There are 4 ways to turn a row about zero (a turn may also mirror it). The second row of each pair is the first, turned, with some noise.
In the rows, zero is written as 128.
Known pairs, each followed by its turn:
[109 115 128  65 142]
[150  84 133 156  90]	Rok

[107 156  75 112  83]
[150 124  83  72 128]	bab

[141 109 126 138 111]
[110 115 138 133 144]	vid

[166 127 129 143 128]
[117 111 128 159 141]	folur

[133 151 124 122 153]
[110 110 121 144 143]	Rok

[176 130 122 120 204]
[ 97 120 204 125 169]	bab

[163 151  89 164 134]
[111  74  99 130 103]	vid

[120 115 116 114 126]
[119 125 137 107 133]	folur

[125 143 195 129 113]
[145 171 141 165  88]	bab

[118 134 110 135 185]
[172 118  98 149 110]	vid

[111 183 196 134  97]
[133 148 155  42 123]	vid

[ 98 162 112 181 108]
[ 92 156 175 120 162]	Rok

[122 134  87 120 110]
[132 115 106  94 134]	bab

[ 88 131 126 136 137]
[127 106 161 124 138]	Rok

[190 170 124 101 164]
[114 158 196  85 145]	bab

[165 151 123 117 120]
[109 117 147 157 110]	folur

[177 148 133 198 133]
[138 127 125 209 164]	folur

[119 123 116 139 159]
[139 109 130 131 155]	Rok

[103 162 127 117 124]
[ 98 118 151 145 121]	Rok

[132 127 126 207 130]
[169 138 119 172 178]	folur

[123 119 129 143 126]
[134 120 126 128 144]	vid

[131  97 150 122 107]
[133  87 124 109 135]	folur

[133 172 173 182 112]
[136  95 136  49 130]	vid

[141 122 129 146 110]
[107 127 119 123 107]	bab

New pairs, each followed by its turn:
[156 114 154 144 118]
[127  93 115 149 139]	folur

[132 120 207  83  88]
[135 214 112 172 118]	bab

[136 135 131 134  85]
[124 146 106 112  94]	bab

[143 139 148  49 135]
[120  93  99 161  67]	Rok

[176  91 100 127 145]
[ 77 115 138 136 169]	folur

[138 122 118 113 126]
[138 130 120 141 118]	Rok

[145 175 109 136 141]
[ 94 131 116 157 153]	Rok

[163 121 147 122  50]
[ 94 184  89 115  83]	bab

[204 114 122  67 127]
[102 127 186 180  71]	vid

[189 136 150 169 116]
[ 79 141 159 123  74]	bab

[111 162 120 136  81]
[ 98 161 163 138 115]	Rok

[104 118 106 100 114]
[111 164 113 146 136]	vid

[ 49 130  80 144 123]
[127 157  48 128 166]	vid

[ 99 143  99 142 125]
[145 166 147 123 133]	folur

[157  95 124 125 134]
[ 86 132 126 135 144]	bab

[ 73 141 115 152 181]
[146 195  96 113 143]	folur

[130 111 118 154 125]
[145 144 134 116 149]	Rok

[169 146 124  79  97]
[115 184 123  87 136]	bab

[103 124 155 135 125]
[147 130 124 159 117]	bab

[132 122 107 154 144]
[133  99 106 143 133]	vid

[ 94 137 141 106 132]
[137 143 112 101 100]	folur

[ 49 117 118 151 111]
[180  86  79 149 113]	bab

[125 174 165 122 137]
[138 137 100 155  83]	folur

[ 71 108 118 125  76]
[154 119  57 135 120]	bab

[100 132 131  92 133]
[160 143 117 135 157]	bab

[144 141  97 153 112]
[132 136 160 154 145]	folur

[152 132  88  74 108]
[147 141 113 189  94]	Rok

[129 153 153 114 116]
[137 120 122 136  93]	folur

[123 172 168 146 167]
[140 152  74 161 103]	folur

[152 114 169 133 127]
[139 115 177 120 136]	vid

[157 113 152 163 139]
[133 109 102 162 157]	folur

[131 140 104 118 139]
[127 134 111 141 107]	vid

[136  59 141 151 132]
[ 78 111 108 180 133]	bab

[202 137 141 162  86]
[108 204  75 112 126]	Rok

[111 123 121 122 146]
[143 140 114 140 131]	vid

[140  75 130 116 132]
[ 93 133 113 154 156]	bab

[150 126 157 170 134]
[144  83 148 108 139]	vid

[124 135 138  95 117]
[121 161 138 123 115]	vid

[149 145 145 117 139]
[107 118  98 132 118]	Rok

[135 156 107 105 122]
[113 133 131 169 118]	Rok

[124 108 103 142 151]
[137 115 106 155 137]	vid

[134 132 130  98 132]
[127 113 118 145 108]	Rok

[130 126  50 138 118]
[ 88 113  73 159 121]	vid

[142  79 115 116  98]
[ 91 137 148 165 156]	vid

[154 121 140 127 115]
[103 145 131 130 117]	bab

[125  99 113 136 104]
[111 117  91 129 124]	bab

[164 138 131 138 116]
[106 144 142 111 106]	bab

[124 116 118 126 124]
[126 126 135 117 134]	folur

[120 118 109  83 100]
[147 135 139 160  90]	Rok

[ 87 207 148 130 112]
[ 47 120 171 137 120]	Rok

[138 152 126 112 125]
[136 143 134 106 129]	bab

[127 155 171 142 178]
[152 125 190 158 118]	bab

[163 145 135 141 128]
[120 100 142 115 105]	vid

